The rows are grouped in 4 different ways at once. Each group adds its own fixed numbers to the row, and there is some noise. The rows also spread widely along 13 directions, which tell nothing about the answers.
In the rows, 128 means zero.
Known rows, each followed by its group in each grouping:
[129 119  35 111 143 155 115 160 105 181 116 138  97 114 125 121 101  80
  88  65  77  18 163  99  84  90  86 122  88 173 161 131 125  67 125 113
 151 164 117 117 183]  (0) R N C
[140 129 116 157  95 128 172 113 144 122 172 178 136  90 125 110  81 162
 141 168  90  87 129 142  79  98 121 120 132 134 165 117 110  94 135  90
 139 148 136 151 153]  (2) R Y H
[128 120 124 166 108 112 146 111 143 170 126 176 146 143 141 132 143 111
 111 131 165 150 103 112 210 144 178 153 211 142 154 178 163 168 117 161
 124 143 136 124 147]  (0) B M H
[152  79  97 164  84 145 119 127 157 146  83 189  99 127 173 181 122 105
 151 130 147 146 128  85 122  74 124 159 128  99 162 148 149 150 103 158
  90  90 134 106 135]  (2) B N Z
[156 105 124 135  88 102 137 124 177 143 132 139 150 111 120 126 133 154
 139 163  97 110 101  90  90 158 149 144 209 122 149 168 105 119 103 119
 115 131 154 159 175]  (1) W M C
[160 118  97 121  93 119 157 143 154 131 122 169 164 127 127 147 133 136
 155 173 117 136 131 125 148 106 157 103 200 129 158 145 113 173 109 131
 109 107 135 163 141]  (1) G Y Z
[161 127 107 137 123 143 106 143 154 159  94 144 124 119 155 126 160 131
 126 136 123 100 131  98 128 130 132 143 172 134 148 177 108 153 100 161
 112 136 155 134 166]  (0) W M H
[146 130  92 182  99  95 105 103 125 118 134 172 117 126 140 112  99 168
 145 139 127 106 170 143 141  86 118 145 128 137 159 151 148 146 140 126
 124 138 133 114 159]  (1) G N C
[136 148  79 183 131 139  94 112 107 110 125 150 113  91 123  74 114 133
 123 142 125  87 150 162 122 102 126 121 158 142 131 144 135 157 130 146
 143 122 127 130 138]  (0) R M H
[142 111 141 102 103 133 128 123 147  97 109 156 148 110 106 164  96 155
 153 166 123 113 143 146 105 137 150 112 163 125 131 144  87 123  90 138
 117 140 123 152 153]  (2) W M C
[127 114  98 203 119 143 101 111 129 128 119 143 100  91 142  71 109 138
 122 126 130  99 116 115  90 128 123 156 173 121 137 151 122 123 119 155
 132 121 143 120 156]  (2) R N Z
[169 147 114 142 136 138  83 135 143 109 104 142 111  94 154  97 136 175
 133 156 112  82 143 146 103 113 106 129 159 129 156 170  81 166 117 149
 134 155 176 136 140]  (2) G N Z
[140 156 130 141 135 172 137 133 149 144 138 162 128 124 151 132 149 117
 117 180 144 127 116 176 215  93 158  63 155 177 183 149 133 184 116 133
 174 156 137 138  61]  (2) R Y Z
[134 122  49  98 142 150 142 158 100 142  87 146 138  94  90 108 118  90
 124 131 106 107 120 123 121  92 141  88 186 153 130 134  68 152 105 154
 133  84 137 169 173]  (2) B Y Z
[176 134 116  71 124  88 107 108 130 120  97 203 101  83 106 178  96 136
 130 147  83 106 102 136  96 106 118 149 144 126 177 181 104 172 128 135
 152 165 194 163 138]  (2) B Y H
[144 132 102 135 116 139 143 111 126 175 112 141 134  79  86  84 115 120
 113 185 114 121  84 109 134 138 179 107 160 137 104 167  96 131  88 124
 146 108 146 139 200]  (0) B Y C
[137 110  83 169 105 134 136 126 132 142 134 153 137 139 141 125 106 116
 124 118 130  92 155 117 131 115 128 133 168 139 154 143 163 111 125 126
 120 136 113 129 147]  (0) W Y C
[146 117  94 144 111 144 142 116 118 124 115 160 138  96 113 114 109 118
 139 163 124 117 118 141 119 114 156 118 166 119 121 143 107 151 106 145
 125 100 126 146 152]  (0) B N C
[146 109 124 153 102  92  99  93 125 103 101 201 110 120 132 165  75 158
 145 129 144 143 147 132 138 118 134 171 160 107 158 172 152 162 126 158
 115 144 145 123 149]  (2) G Y Z
[159 130 125 149 119 108 119 112 117 132 130 203 122 120 149 148  98 160
 134 137 130 112 157 150 157 110 131 165 130 126 163 167 140 165 135 152
 121 174 150 120 162]  (0) G M C
[131 137 138 161  92 108 157  96 167  96 174 166 154 121 103 139 107 156
 145 185 113 125 130 172 176 104 158  95 163 164 183 133 155 147 139  83
 158 148 114 160  91]  (0) R Y H
[125 144 152 182 112 146 124  90 113  83 128 169 138 122 141 116  83 171
 138 170 184 136 156 194 181 118 156 112 148 131 129 146 127 148 116 151
 138 165 110 110 120]  (2) B Y Z
[127 149 110 193 128 180 132 152 156 134 128  93 148 132 167  50 185 156
 132 156 147 100 136 137 162 115 140  85 179 166 135 136  66 137  97 145
 132 126 115 132 140]  (1) B N H
[174 137  88 112 113  67  97 126 135 115 111 174 135 104 120 133 120 148
 126 127 104  94 133 130 109 122 121 176 226 121 168 181 122 185 136 151
 111 155 192 154 167]  (2) B M H
[122 130  80 199 105 191 140 135 125 163 126 142 129 126 152  86 120 102
 120 154 173 121 147 131 169  95 160  87 155 145 116 121 145 127  88 146
 121  98  92  97 144]  (2) R Y C
[153 116  73 142 107 131 104 147 147 121 107 122 136 118 136 102 131 128
 125 121 123  84 138 111  91 128 124 141 213 121 138 153 106 134 101 148
 105 124 145 132 161]  (2) B N C
[155 152 127 136 115 154 134 106 121 143 137 158 127  96 139 101  98 153
 124 199 116  77 127 157 106 119 132  92 116 135 129 156 111 110 112 112
 159 172 140 127 141]  (1) W Y Z
[143 148 100 153 112 151 105 120 139 145 113 155 104 116 138 125 128 132
 130 162 129 106 146 138 154  85 132  94 101 159 151 148 127 141 102 124
 147 137 122 113 131]  (1) R Y H
[115 100 128 159  96  94 136 116 187  99 142 154 134 149 125 166 124 160
 157 128 106 134 143 115 157  97 124 110 152 171 207 132 143 127 137  94
 148 129 103 161 102]  (1) G Y H
[139 138  84 204 123 159  81 119 129 124  99 152  89 110 168  96 137 123
 127 140 161 113 151 140 145  67 113 116 131 139 136 144 146 163 119 159
 135 105 131  95 116]  (2) B M H
[132 103 135 147 118  84 108  99 156 104 112 181 104 103  92 164 107 155
 145 128 102 160 102 118 144 121 146 161 170 145 189 172 116 172 122 141
 143 125 159 165 137]  (2) R Y C
[140 153 145 152 136 174 158 131 124 148 166 169 139 129 196  97 117 149
 107 139 135  55 135 163 116 134 109 126 145 140 172 142 108 100 137 144
 152 223 140 128 118]  (2) W N H

New rows, each followed by its group in each grouping:
[161 108 100 163 111 148  75  99 125 104  75 161  89  89 127 131 111 127
 153 155 128 119 129 127  84 111 126 145 135  99 121 169 123 165 100 169
 119  87 140 130 136]  (0) W N C
[128 102  69 159 107 121 142 131 164 142 141 152 120 123 137 126 137  93
 119 118  98 103 104 104 116  78 112 116 183 154 195 131 160 131 148 110
 151 103 138 154  94]  (2) B N H
[117 134 176 207 121 158 157 104 168  94 172 126 150 114 155  67 155 179
 143 178 135 121  85 165 137 151 151 100 195 147 162 140  81 136 128 129
 171 153 121 165  79]  (1) B N H
[146 121 105 139 115 145 147 139 163 154 129 131 136 108 132 113 138 127
 120 153 102  96 108 105 124 116 138 107 158 147 158 153 109 118 113 104
 144 138 141 143 148]  (0) B Y Z
[131 147  87 166 144 131 117 108 104 114 132 169 100  72 105  74 102 144
 130 151  98  94 123 161 107  81 118 119 135 152 154 136  96 156 144 140
 161 115 153 155 145]  (2) R N H
[139 134 121 133 115 178 121 139 159 121 113 120 137 122 136 125 149 124
 130 172 144 110 129 150 156 111 153  70 158 155 139 140  97 144  84 133
 144 130 118 127 101]  (2) B N C
[158 148 118  81 169 163 125 146  99 138  99 183 111  87 132 133 123 136
 128 149 102  94 121 162 125 102 126 102 119 148 158 157  42 175 110 175
 160 157 167 163 144]  (2) G N C
[168 135  90 119 116 104 159 126 142 135 169 179 137 114 129 146 111 131
 121 149  70  75 129 149 125  82 112 122 146 153 205 147 140 141 159  82
 157 175 164 162 117]  (0) B Y C
[142 137  57 178 113 131 101 130 148 145 118 119 114 107 109  84 147 122
 125 152 109  99 148 121 158  76 136 103 142 170 150 146 136 154 112 112
 134  91 132 125 156]  (0) R N C
[142 142 158 145 111 108 114  86 138 118 118 172 135 132 112 149 119 162
 142 181 151 159 124 163 210 133 177 114 163 155 156 183 129 181 107 146
 149 156 135 139 122]  (1) W Y C
[157 117 152 115 117 146 172 117 118 122 141 207 133  92 143 150  78 170
 157 170 101 101 128 155  80 110 126 142 105 108 158 136  58 119 121 146
 121 167 150 162 167]  (2) W N C
[133 108 108 121 102 151  97 145 147 130  59 153 116 134 138 181 128 124
 149 120 159 135 173 105 155  89 139 123 114 139 129 143 102 135  72 164
  92 112 106 102 173]  (2) B M H
[160 147  76 219 135 171 107 115  77 147 120 172  86  79 185  41 101 145
 121 144 150  82 146 150  87  83 102 161 115 101 112 147 103 144 127 178
 120 126 160  90 183]  (2) B N C
[107  92 135 190 100  92 128  96 159  78 140 142 131 120 106 123  86 179
 148 114 120 130 136 121 116 127 129 154 171 143 166 137 117  99 133 110
 135 137 117 146 157]  (2) B Y C
[137 153 126 183 106 135 128  96 150 158 147 122 130  78 123  36 126 155
 103 196 128  97  84 125 112 147 156 113 181 137 120 167 114 113 109 109
 156 140 160 122 162]  (2) B N H
[174 136 106 132  74 110 110 119 184 143  96 130 157 110 115 116 177 129
 140 208 137 153  82 108 152 145 189 114 252 119 127 188 121 203  77 142
 107  85 164 146 135]  (1) B N H
[118 146  86 153 139 150 159 128 124 171 158 155 128 103 126  74 118 108
  99 148 106  90 106 136 142  97 132  73 156 177 161 130 133 119 141 109
 185 132 131 151 123]  (2) G Y H
[130  93  87  90 120 109 141 147 135 167 112 188 125 147 146 190 110  88
 107  54 107  85 124  86 118 119 111 172 169 143 199 153 133 110 131 149
 122 176 143 143 154]  (2) B N H
[154 129 101 111 126 159 150 175 140 129 122 158 159 129 165 135 147 127
 133 126 125  86 145 135 120 112 123 121 196 134 159 134  74 149 108 162
 107 153 141 154 144]  (2) B M H
[146 138 104 171 108 126 126 102 102  85 147 177 142 113 129 110  81 159
 144 145 135  92 170 188 129 117 136 145 162 120 143 136 131 154 133 146
 117 156 120 131 143]  (0) R N C
[110 144  90 186 136 164 156 121  79 159 137 154 137 111 142  48  94 128
 105 133 161  92 139 156 154 107 142 115 147 149 117 129 108 109 124 158
 139 147 116 109 186]  (2) B N Z
[142 137  67 136  96 119 132 134 132 176 112 132 153 129 108 103 132 113
 114 157 140 111 144 113 174 110 170  99 177 159 114 153 134 134  90 122
 114 115 123 111 198]  (1) B M C
[139 126 126 193 124 153 157 146 131 122 152 149 148 137 199  84 135 182
 140 117 134  81 152 140 117 120 109 155 163 128 167 132  71 116 132 155
 110 182 132 131 162]  (1) B N Z
[112 134 174 164 154 146 148  99 134 103 149 177 103  93 135 110 121 190
 155 162  94 118 106 168 134  94 120  94  76 169 185 132  53 135 145 128
 194 154 127 174 106]  (1) G N H
[125 111 151 173 107 130 139 118 167  95 139 151 141 141 145 142 122 165
 146 134 140 137 133 140 161 125 144 130 177 146 177 141 112 135 116 132
 134 156 118 143 114]  (2) B Y C
[138 128 129 151  87 114 133  97 123  93 135 163 166 136 115 135  86 155
 146 161 154 112 165 172 158 143 165 133 184 124 131 150 148 137 112 140
 109 154 105 129 147]  (0) W N C
[145 143 113 122 125 164 103 147 148 145  79 138 111 105 131 128 137 146
 139 165 132 118 151 120 148  91 139  82 105 157 131 149  76 140  78 142
 132 118 132 122 167]  (2) G Y H
[137 135 148 147 126 183 165 121  87 133 116 178 151  97 156  84 106 151
 139 161 160 112 105 156  96 171 163 140 171  91  90 147  36 130  87 203
 116 156 126 139 185]  (1) B N H
[137  90 102 127 144 120 144 134 131 139 123 186 114 110 143 149 115 104
 113  82  89 107  78 101  90 128 110 168 205 127 202 161 110 143 148 155
 153 153 168 180 118]  (2) B Y Z
[ 85  92 179 183 121 170 192 120 172  61 183 144 161 139 141 135 119 162
 161 142 125 130 115 175 146 115 138  79 160 165 194  90  80 103 138 114
 170 145  76 182  50]  (2) B N C
[124 138  97 137 121 165 170 154 145 166 140 134 161 133 141  94 145 121
 120 148 126  90 134 124 152 105 144  85 168 169 156 126  93 112 109 131
 128 133 121 149 158]  (2) W N H
[114 100 146 162 118 163 134 114 135 139 103 166 123 114 129 143 119 122
 133 139 153 143 108 120 158 149 173 134 154 128 130 156 115 139  90 170
 131 129 105 129 148]  (0) R M Z
[134 130  67 145  94 126  50  96 101  84  76 131 110  88  84 102  63 125
 124 141 146  80 166 149  82 131 134 126 174 112  87 154 153 126  93 146
 119 110 112  98 162]  (2) R N Z
[163 153  77  94 128 156 163 173  99 170 121 175 162 116 137 115 121 125
 124 144 128  83 158 149 149 106 153 123 169 140 139 136  61 156  93 171
  94 157 151 139 209]  (2) R N C
[149 141 143 134 150 123 130 105  87 150 123 216 106 104 160 126  91 152
 109 119 136 100 111 154 139 131 126 182 135 122 171 183  97 154 139 181
 147 213 179 124 162]  (2) B N Z
[122 126 130 213 113 150 142 111 159 135 149 134 141 130 161  77 147 149
 130 149 143 108 122 124 145 135 139 130 182 143 155 148 134 121 126 137
 131 132 119 136 130]  (0) W N H
[128 134 111 145 122 128 136 114 122 132 140 153 126 106 129 102  87 151
 115 138 115  73 136 146 113 106 118 124 124 148 154 140 109  96 133 114
 151 173 137 122 162]  (2) B N Z
[116 129 114 109 126 141 174 126 104 147 118 168 151  98  92 114  86 131
 126 145 123 116 116 134 129 126 164 107 153 147 123 133  64 106 101 142
 136 135 120 156 201]  (2) B Y H
[134 104 104 131 132 161 151 120 118 124 130 196 114 105 143 152 111  93
 137 135 100 105 104 145 100  97 117 106 141 125 171 130 133 149 142 148
 165 116 119 169  74]  (0) G N H
[109  88 141 126 115 127 179 115 137  90 152 181 150 122 110 164  84 136
 150 123 107 122 111 150 115 122 139 124 163 140 181 117  92 113 134 131
 149 146 109 180 114]  (2) B N C
[152 141  67 138 111 121 100 125 117 130  85 120 136  93  84  80 117 147
 133 159 123 100 156 127 132 109 155 122 153 139  97 159  82 144  86 139
 104  96 138 123 229]  (0) B N C
[167 157 123 104 139 149 138 112  75 157 128 207 111  99 153 135  74 140
 112 150 122  70 131 172 112 122 123 135  91 124 141 164  95 124 120 148
 161 221 154 117 160]  (1) B Y C
[137 124 120 234 113 170 107  96 122  82 122 175  81 109 191 107 115 166
 169 154 149 119 159 166 111  50  94 123  66 118 151 120 117 144 136 149
 136 111 107 106  97]  (1) B N H
[166 126  73 158 102 142 140 120 115 131 148 154 134  76 140  68  81 126
 113 156 104  58 113 129  25 136 114 140 201  91 117 142 120 102 121 122
 130 138 158 134 160]  (2) B Y C
[131 108 101 101 151 120 123 136 122 141  88 181  89 110 117 170 120 125
 138  92  80 112 118 105 116  82 105 134  92 166 189 151  65 136 126 144
 158 140 144 167 162]  (1) B Y H
